There are 3 nested groupings, the coarsest first. Each group lies inside one group of the grouping before and may be the whole of it. The rows also spread widely along 9 directions, which tell nothing about the answers.
Known rows, each followed by its group in each grouping:
[  0 -21   6 -12   1   8  17  27   2  30  -6 -23 -20  -3 -26  -6 -30  -4
   5  -1 -16 -15 -12  -9 -14   2 -22  18 -21  24 -10 -18   7   0   3  25
 -15  -1] => k_465 Bedol Bos
[  9   3  23  15  10 -14   8   1  -4  15  -1   4   0   0  18 -16  -5 -20
   4  -2   8 -11  -9  13  17   7  -6 -12 -18  16 -15  -3  26   7  14  -8
  -2 -12] => k_69 pimu Febek
[ -7   2  -7 -21  15   2  11   3  15  11  -6   0 -10  -9   3  -1  -7   1
  -3  -2  -9  14 -10 -12 -15  -8  13   3  -1   8   0  -4  -8 -10   5  31
 -16   9] => k_913 vukar Beto
[-12  -3  17 -16  22 -12  31  -4 -16  24 -25  13   0  -6  27  22   8  -9
  -2 -17  16  13  14  10   4   0  22  14 -23  -2  14  12   4  14  17  -1
   6  -4] => k_465 Bedol zavak
[ 21  -1  12   6  -2 -11  -1  -7   8  10  25   6  -4   6  13 -11  -6 -27
   9   8  -2  -3  -9   9  -6   8  12  -7   2   8 -26  10   7  11  23  10
 -14 -15] => k_913 Lis vidin
[ -1  -5  10   1   2  24   1   5 -14   4  10  17  12 -15 -18  33 -17   8
  -5  22   6  -8  25  23  -5  30  -9  34  16   8  18   8  -2   3   4  15
  39   2] => k_30 Vegep fam
[ 26 -22  -1  -7  -7  -8  -3   4   1   3  24 -31 -21  27 -29 -27 -12 -26
   6  -5  -5 -32 -13  -1  -1  -9  -6  -9 -36  12 -27   4  19  14   8   1
   1 -15] => k_465 bopab ketup
[  5 -12   5 -17  15  -9  21  17  -9  22   1  -9 -21  -7  -3   3  -7 -13
  18   4  -2 -14   7   2   5  -1  -8   5 -29  11  -8  -2   8  12  16  14
   6 -15] => k_913 vukar Nef
[ -7  -1  -3  16  -9  -4   2 -16  -4 -10  13  -6  19   5  17  -7  -9 -13
  -9  27   7 -14  17  25  17  12  -5   3  12  -6   0  -2  -4   7  23 -17
   6   3] => k_69 pimu kidaf
[  5  -5  13  -3 -11   8   5   2   0  18  15   2   2  -5   6  -1 -12  -8
   5   4  -1  -3   4  11  -3  10   5   4   5   9 -12   3   2  14  19  10
  -3  -7] => k_913 vukar Zokob
[ -5  -1  -8  -5  21 -28  21  -9  -5  -7  -3   2 -10  -9  32  10   7 -18
   0  32   9   3  15  19   9   5   7  13  -7  -5   7   2 -15  -6  30  -2
 -13   7] => k_30 Tad Panur
[ 15 -10  -6 -15  14 -26  11  -4  -8  -4  12  -3 -21  -2  13   8   8 -27
  11   9   2  -2   1   7   3  -3  17   3 -35  10 -11  12   1   3  26  -1
 -17 -11] => k_30 Fot tova
[-10  -4 -11  -4  -5   8   0   0  12   6   3 -12   5  -3 -12  -9 -17  -4
  -4  -1  -8  -4   1   3  -8  -2   1   9   3   5 -10 -11  -4  -3   5   6
  -7   5] => k_913 Lis puz
[  8  -6  -9 -25  47 -29  18  -5   1 -13  -2  -8 -24  25   7  -8  17 -16
   1   7  10  -1  -8 -17  -1 -20  22 -26  -7  -4   9  14   1 -12   4  34
  13   2] => k_30 Tad suged
[-13   1  22  -8  29   0  20  13  -8  28 -29   6   0  -6  11  -9  -4   2
  -6 -27  11  -4  -5  -9   8  -6  -6 -16 -14  11   5 -12  26  -1  -9   5
  14   0] => k_69 voga Zovo
[ 18 -10  10 -12  -1  -1  13  -2  11   8  16  -7 -17  21   5 -12  -8 -20
  -4  15   3   0  -5  -5 -16   1   9  -5  14  10 -13   9  -5   7  18  33
  -9  -3] => k_465 bopab rudo
[ -3  -6  -7 -19  21 -14  18  -6   9   4 -10 -12  -9  20   8 -15   8 -10
 -14  -9   7   3  -8 -11  -2 -21  21 -11 -10  -5   4   2  -1  -5   6  19
  -3   7] => k_465 mef zozi
[  0  -6  -4 -26   8  25   5   0   2   1   2  20  -3 -13 -20  47  -4  10
  -8 -15   1  21  -4  -7 -25  10  25  22   3  12  16  15 -10  -2  -7  36
  14   7] => k_30 Fot ziko
[-11  11   9 -22  18  18   7  -4  10  12 -20  28   7 -17   9  26   1  16
 -21 -32   3  37 -14 -10 -22   5  34   9  13  10  16   8  -4 -11 -11  27
  -8  19] => k_30 Tad musi
[  5  -8   9   3  -1  -6   9  -1   2   4   6 -12  -3  17  15 -29  -7 -15
  -8  11   4 -12  -4   1   9  -4  -2 -17  11   6 -11  -2   5   4  17   5
  -1  -2] => k_69 pimu Kepe
[ -9  -6  10 -15   9  -3  17  -5  -5  20  -7   4   4   1  19   1   2 -10
  -2 -21  11   4  13   2   5  -7  20  -6  -2  -6   1   9   9  18  14   1
  15  -8] => k_913 Lis vidin
[  9 -19   9   9 -28   7  -8 -12  -9  -1  20 -23  16  26  -1 -29 -12 -14
 -10 -14   8 -28   3  11  21  -4   2 -18  -6  -3 -19   7  16  26  14 -29
  19 -12] => k_69 pimu Kepe
[ -8  -4  -1   8  -8  18  -7   6   4  10  -9 -11  18  -7 -30  -7 -26  11
 -11 -16  -7 -10  -6  12  -9   5  -7  24 -12  11  -1 -16   3  -6  -6  -5
  -4  12] => k_465 Bedol zavak
[  3 -18  10 -13  -7  -3  12   1 -10  12   8 -11  -4   2   9 -10  -5 -11
  -4  -5   7  -5   9   3   6  -1  10  -3  -5  12  -8   3   3  10  20  -1
  -3  -7] => k_30 Fot tova
[ -4  -2  23 -11   6   0  16  -7  -7  23 -16   9  11   8  20   0   0  -7
 -11 -31  17  14  -2   6   1  -2  28  -1 -10  -3   3  12  12  17   8  -2
   7  -2] => k_465 Bedol Bos
[  2  -8 -11 -20   1   8   3   2   2  -3  -3  -2 -10  -9 -15  20  -8   2
  -7 -15  -6   8 -10  -3 -12   0  11  19 -22   7  -1   2  -7  -3  -1   7
 -13   7] => k_30 Tad Panur
[ 13 -15  12   8 -16   2  -3  -8  -2   7  18 -19  12  31  -3 -33 -16 -15
  -7   2   9 -18  -1  10   3  -1   5 -11  14  -3 -14   8   6  14  16  -2
  10  -4] => k_465 Bedol Bos
[  4  -3  -9  -1 -16  14 -12  -7  16 -10  10  -8   5  10 -15  -9 -15  -3
 -15  -9 -11   0 -19  -5  -8  -5   9   1  -1   8 -12   0  -4  -5  -3   5
 -12  11] => k_69 pimu Kepe
[  6   7   4  10  17 -21   5  -7   8  -7   6   5  -3  -5  22 -12  -3 -16
   0  31   4   3  -6  14   0  10   5  -3  12   9  -6  -7  -5 -16  20  11
 -23   8] => k_30 Tad suged
[-26   9 -10 -11  15  -2  10  -9   8  10 -24   6  13 -19   9   9  -1   0
  -7 -25   4  17   3  10   1  -9  18  16 -22  -3   5  -6   2  -1   1 -12
 -10  10] => k_913 Lis puz
[  7  -8   4  -4  -6   7   2  -7   2   4  10  -7   1  13  -9  -3 -11 -11
  -7   0   5  -5   2   8  -6   3   8   8  -3   5  -7   7   0  11   9   6
   2   0] => k_465 bopab rudo
[-19  -9  -1 -18 -10  14  17  -2  -8  14 -18   0   6 -18  -4  30 -12   2
 -10 -19   7   7  15  15   0   4   4  39 -36   4   6  -2  -3  17   7 -20
   0   5] => k_465 bopab rudo
[ 19 -14  17   7 -20  -2   0  -8  -8   8  29   5   4  -3  12  -2 -11 -21
   3  12   7  -7   8  23   3  22  10   4   5  14 -19   7   4  15  30  -5
  -4 -12] => k_30 Fot ziko
[  4  16   1  13  24 -14  -4 -18  13 -15   5   9  13   6  16 -17   2 -10
 -11  13  10   8  -9  12  -4   3  19 -13  22   0   2   1  -4 -22   8  10
  -8  14] => k_30 Tad suged
[ -9   0 -10   0  15 -16   6  -9   3   2  -6  -9   7   0   6 -11  -1 -14
   2  -6   1  -4   4  12   8 -11   8  -2 -21  -7  -5  -3   7   0  11 -13
  -3   0] => k_913 Lis vidin

New rows. What belongs after each?
[  7 -26  -9 -27 -19  17   8   4   4   9  11 -23 -18  13 -22   5 -13  -6
 -10 -17  -8  -5  -9 -16 -13  -9  10  14 -23   7 -12   7  -5  14   7  14
  -8  -2] => k_465 mef zozi
[  2 -17  -4  16 -42  26 -20  -2   5  -5  20 -32  21  18 -25 -38 -32   1
 -17  -7  -7 -30  -5   6   8   0 -14  -5   8   6 -21 -14   4   7   2 -19
   3   4] => k_69 pimu Kepe
[  2 -10  -2   1  19 -23  24  -9  -9  -6  13 -12  -6  22  28 -11   4 -25
   1  42  13 -22  24  10  20   0  -5 -16  18  -9   6   7  -2  10  32   9
  22  -6] => k_69 pimu kidaf
[ -7  -8   4  -8 -35  24  -6 -10  19   8  10 -16  18  11   8 -39 -18   7
 -33 -24  -2  14 -15 -11 -12  -8  25 -16  38   4 -18  -6 -11  -3   5   2
 -29  21] => k_30 Tad musi
[ 12   0   4   8  22 -14   1   2  -9   8   7   7  -5 -11 -10  14  -6 -20
  21   0  -1 -17   1  21   6  11  -6  11 -39   9  -6   3  22   6   8  -2
  13 -21] => k_913 Lis vidin
[  4  -2   4 -18  16   7  16   8   5   9  -7  10 -15  -3  -3  21  -3  -4
  -1  -6  -2   9 -11 -14  -8   3   7   5 -12  14   4   7   5  -1  -3  30
   5   3] => k_69 pimu Febek
[ -6 -10  -3 -15  -8   0  11  -9  -3   5  -6 -10   3   3   3   6  -5  -9
  -9 -11   7   3   8  11   2  -6  13  17 -28   0  -3   3  -4  14  15 -15
  -8   2] => k_465 bopab rudo
[ -5  -4   2  -4   4   7  10  -2   4  10  -9  -2   5   1  -2   1  -6  -1
 -13  -7   3   2  -1   5  -4   1   8  13  -5   4   4  -6   1   1   6   7
   1   7] => k_465 mef zozi
[  6 -15  -7  -8   8  -2   6  19  -2  12  10 -24 -17   0 -29  -8 -18  -9
  15   9 -13 -29  -3   1  -1  -3 -21   5 -27  14 -11 -11  11   1   6  16
   6  -9] => k_913 vukar Zokob
[ 1  2  6 -4 21 -3  7 -4  5  4 -6  0  4 13 -3 -5 -2 -6 -7 -1 10 -2  0  9
 -7 -2  8  0 -1  3  7  3  6 -4  1 17 14  6] => k_465 bopab rudo
[  2  -3 -23 -22   1 -14   4 -18   9 -17   7 -10  -9   6  14   0   5 -14
 -13  -6  -4  17 -12  -7  -8 -14  31   1 -21  -4  -9  12 -18  -4  14  -5
 -37  12] => k_30 Tad musi
[ -1  -2   1  -5  -3   9  11   1   7   3  -2   3  -5  -7   6   9 -12  -6
  -7   8  -4   5  -4  -2  -4   9   1  10   1  10  -4  -1  -4  -1   8  14
  -9   6] => k_69 pimu Febek
[ -2 -14  21  -8 -23  33  -6   9   4  32   4 -13  14   3 -17 -30 -25  13
 -11 -41  -2  -9  -8  -6  -4  -5   3 -14  12  14 -16  -8  17  13  -6   6
   9  -1] => k_913 vukar Beto
[  8  -6  -8 -14  23 -16   7   1  -3   1   5 -11 -15   5  -8  -1  -2 -14
  12   3  -2 -14   0   3   4 -11   3  -4 -29   0  -4   6   7   1   8  11
   8  -9] => k_913 vukar Beto
[-13  -8 -15 -22 -19   5  13 -15   5   1  -5  -8   1  -2  11  16  -9  -9
 -14  -9  -2  21   0   1  -8  -4  28  29 -21  -8  -2   9 -21   7  19 -10
 -35  13] => k_465 Bedol Bos
[ -1  -3 -14 -14 -30   8  -4 -21  12  -5  21   4   4 -11  12  18  -7 -18
  -8  -5  -5  21  -1   8 -12   7  33  26 -11  -3 -21  13 -20  16  24 -14
 -37   0] => k_913 Lis puz
[  0  -1  12   1   7 -12  13   3   3  14  -2  -2 -12  -1  22 -20 -10 -18
  -1   7   1  -8  -7  -2   5   0  -8 -11 -10  13 -15 -12   8  -1  13   1
 -22   0] => k_69 voga Zovo
[ -5   2  -3   1   1  13  -3   0   6   4   8   0  12  -6 -12   1 -15   4
  -1   7  -2  -5   4  12  -5   8   0   9  11   4   3  -2  -3  -2   6  15
  11   4] => k_913 vukar Zokob
[ 10  -1 -11 -32  11 -11   3  -4  17  -5  -1  -5 -23   9   2 -11   6 -15
 -12 -21  -9  20 -25 -23 -18 -23  33 -11 -30   7 -14  15  -3 -12   0  15
 -38   8] => k_30 Vegep fam
[  1  15  -9   9  25 -10  -1  -6  12 -10  -5   7   1  -5  -2   3  -5  -9
  -2   9 -10  -1 -16   8  -3   4   0   4 -15  10   2  -8   6 -20  -2   8
 -11  10] => k_69 pimu kidaf
[ -8 -28  -1 -17 -15  -2  26   0 -21  14   2 -23  -4   6   6   9  -9 -12
   1   3  10 -13  29  11  13   0   1  23 -21  -7   0   5  -9  29  30 -16
   7  -7] => k_465 Bedol zavak
[  3   1 -11 -18  35 -15  17  -9   9  -7  -4   1 -11  19   5   8  13 -12
 -10   8   8   7  -1  -8  -9 -12  25  -3   1  -6  17  14  -7 -10   6  37
  11   8] => k_465 mef zozi
[ -8  -6  -8  -8 -20  17   2 -10   9  -1   7  -6  12   6  -7   2 -13   1
 -21  -1   0   8   4   9 -12   2  13  22   9  -1  -2   1 -13   5   9   1
  -8  15] => k_465 bopab ketup
[ 19  -9  26   4 -15  10  -2   9   4  22   7  -2  -7   1  -4 -16 -17 -13
  -1 -22  -6 -10 -25  -4  -2   6  -3  -8 -17  27 -28  -3  23  12   3   2
 -13 -13] => k_69 pimu Kepe
[ -3  -1   6  15  -9   9  -3  -3   2  10  -1  -5  18  -3 -11  -8 -16   0
 -12  -6   3 -11   0  20   3   9  -2  16  -7   8  -3 -13  10   2   5 -11
   4   2] => k_465 mef zozi
[  3 -11   6 -10 -11  -1   9  -9  -3   7   3 -11  -3  11  14 -12  -1 -16
  -9 -21   4  -3  -5  -5  11 -10  12 -14 -20   1 -14   8  11  19  13 -15
  -6  -6] => k_69 pimu kidaf
[  2 -12 -13   9  -2  -4 -15 -13   3 -23  13 -39  19  44 -17 -53  -9  -9
 -16  -7   6 -37  -3   3  19 -23  -4 -34  -1 -12  -9  -3  13   2  -2 -18
  29   3] => k_69 pimu Kepe
[ 19 -11   2   9  -7   7 -10  -7 -10 -12  26  -4   2  11 -20  13 -11 -14
   4  11   5 -24   3  14   7  14  -5   9 -14   3  -5  14   7  15   8  -2
  30 -13] => k_69 pimu Kepe
[ 13   1   6  -3  27 -14   8   7  -2  12 -10   5 -14  -6 -13  15  -6 -15
  13  -8  -3  -6 -12   9  -8   3   1  20 -48  16  -3   3  14  -4   3  11
  -7  -8] => k_465 Bedol zavak
[-31 -14  -2 -14 -21  25  11  -7 -11   9 -10 -10  23   3   7  -1 -15  11
 -25 -16  11  -3  21  -2  13  -3   3   2  12 -13   8  -7  -8  15   5 -19
  17  14] => k_69 voga Zovo
[ 13   2 -14  -5  22  -2  -6  -7   5 -14   1   1  -3   7 -29  26  -6  -9
   4  -8  -2   0 -15   5 -15   1  14  22 -34  -1   8  15   1  -6  -7  16
   6   4] => k_465 Bedol Bos
[-10   0  10   2  -3   8   3  -5  -4  13 -13   1  18  -7  -1   2 -12  -1
 -10 -20   9   0   5  23   3   6   3  19 -24   6  -1  -8  11   7   3 -21
   0   2] => k_465 bopab rudo
[  3 -10  -5  -1 -13  20 -11   1  13   5   1 -21   7  12 -36 -22 -19   3
 -16 -34  -9  -9 -24  -6 -11  -9   5   4 -22  10 -12  -9  12  -2 -12   0
  -5   7] => k_465 mef zozi
[-38   8   2   9  -4  16  -6   0  12  24 -32  -2  37 -31  -3 -19 -21  15
 -17 -44  -3   9  -5  18   5  -6   1  13 -15   8  -5 -34  13 -10 -12 -33
 -19  17] => k_913 Lis puz
[ -4   6  -1  11  -8  14  -7  -6   2   5  -6   7  21 -19 -18  20 -21   3
  -6 -12  -4   5  -4  25  -8  16   4  39 -24   8   2  -4  -1  -4   1 -13
 -10  10] => k_465 Bedol zavak
[ 18 -25  -4   0 -30  -7  -1 -11 -13 -13  36 -27  -2  20  -3 -21 -11 -23
  -2  14   7 -28  13  17  15   3   0  -4  -5  -6 -22  10  -4  21  30 -22
   5 -11] => k_30 Tad Panur
[  8  12   8   9  12   5 -13   3  12  10   0   6   5 -14 -17  -9 -17  -1
   4 -13  -9  -3 -22  11  -8   4  -1   1 -17  19 -11  -9  18 -12  -8   9
  -8  -1] => k_913 vukar Beto
[ -7 -14   8 -14 -19  39  -2  15  -1  26  -2  -3   7 -19 -34  11 -29  19
  -3 -29  -9  -5  -2   0 -10   8  -5  21  -8  16  -3  -8   6  11  -9   9
  13  -1] => k_913 vukar Beto
[ -3   4  -5  -2   8 -11   9  -5   1   4   6  -5   2  -3  13  -7  -2 -14
   6  15   3  -3   9  15   6   0   7   4  -8   1  -6   0  -4   1  23  -2
  -8   0] => k_913 vukar Nef
[ 11  -8   7 -13  19  -7   3   7  -9   4   2  -1 -10   4 -15   2  -2 -11
   4 -11   2 -13  -1   4   2  -1   4   0 -32  11  -3  11  20   2  -1   6
  17  -8] => k_30 Vegep fam
[ -9  15   5  23  -8  14 -19  -7   2   1  -3  15  33 -28  -7   2 -20   6
 -13  -2  -3   1   1  37   3  22  -2  29 -12  12  -1 -11   7 -13  -1 -27
 -10  15] => k_30 Vegep fam
[ -6   0   7  11  -5   5   3  -9 -17   2  -6   9  15 -19   7  27  -7  -7
   0  -7  10  -6  13  30  20  16  -2  27 -34   3   4   1  11  16  12 -36
  13  -7] => k_69 pimu Kepe
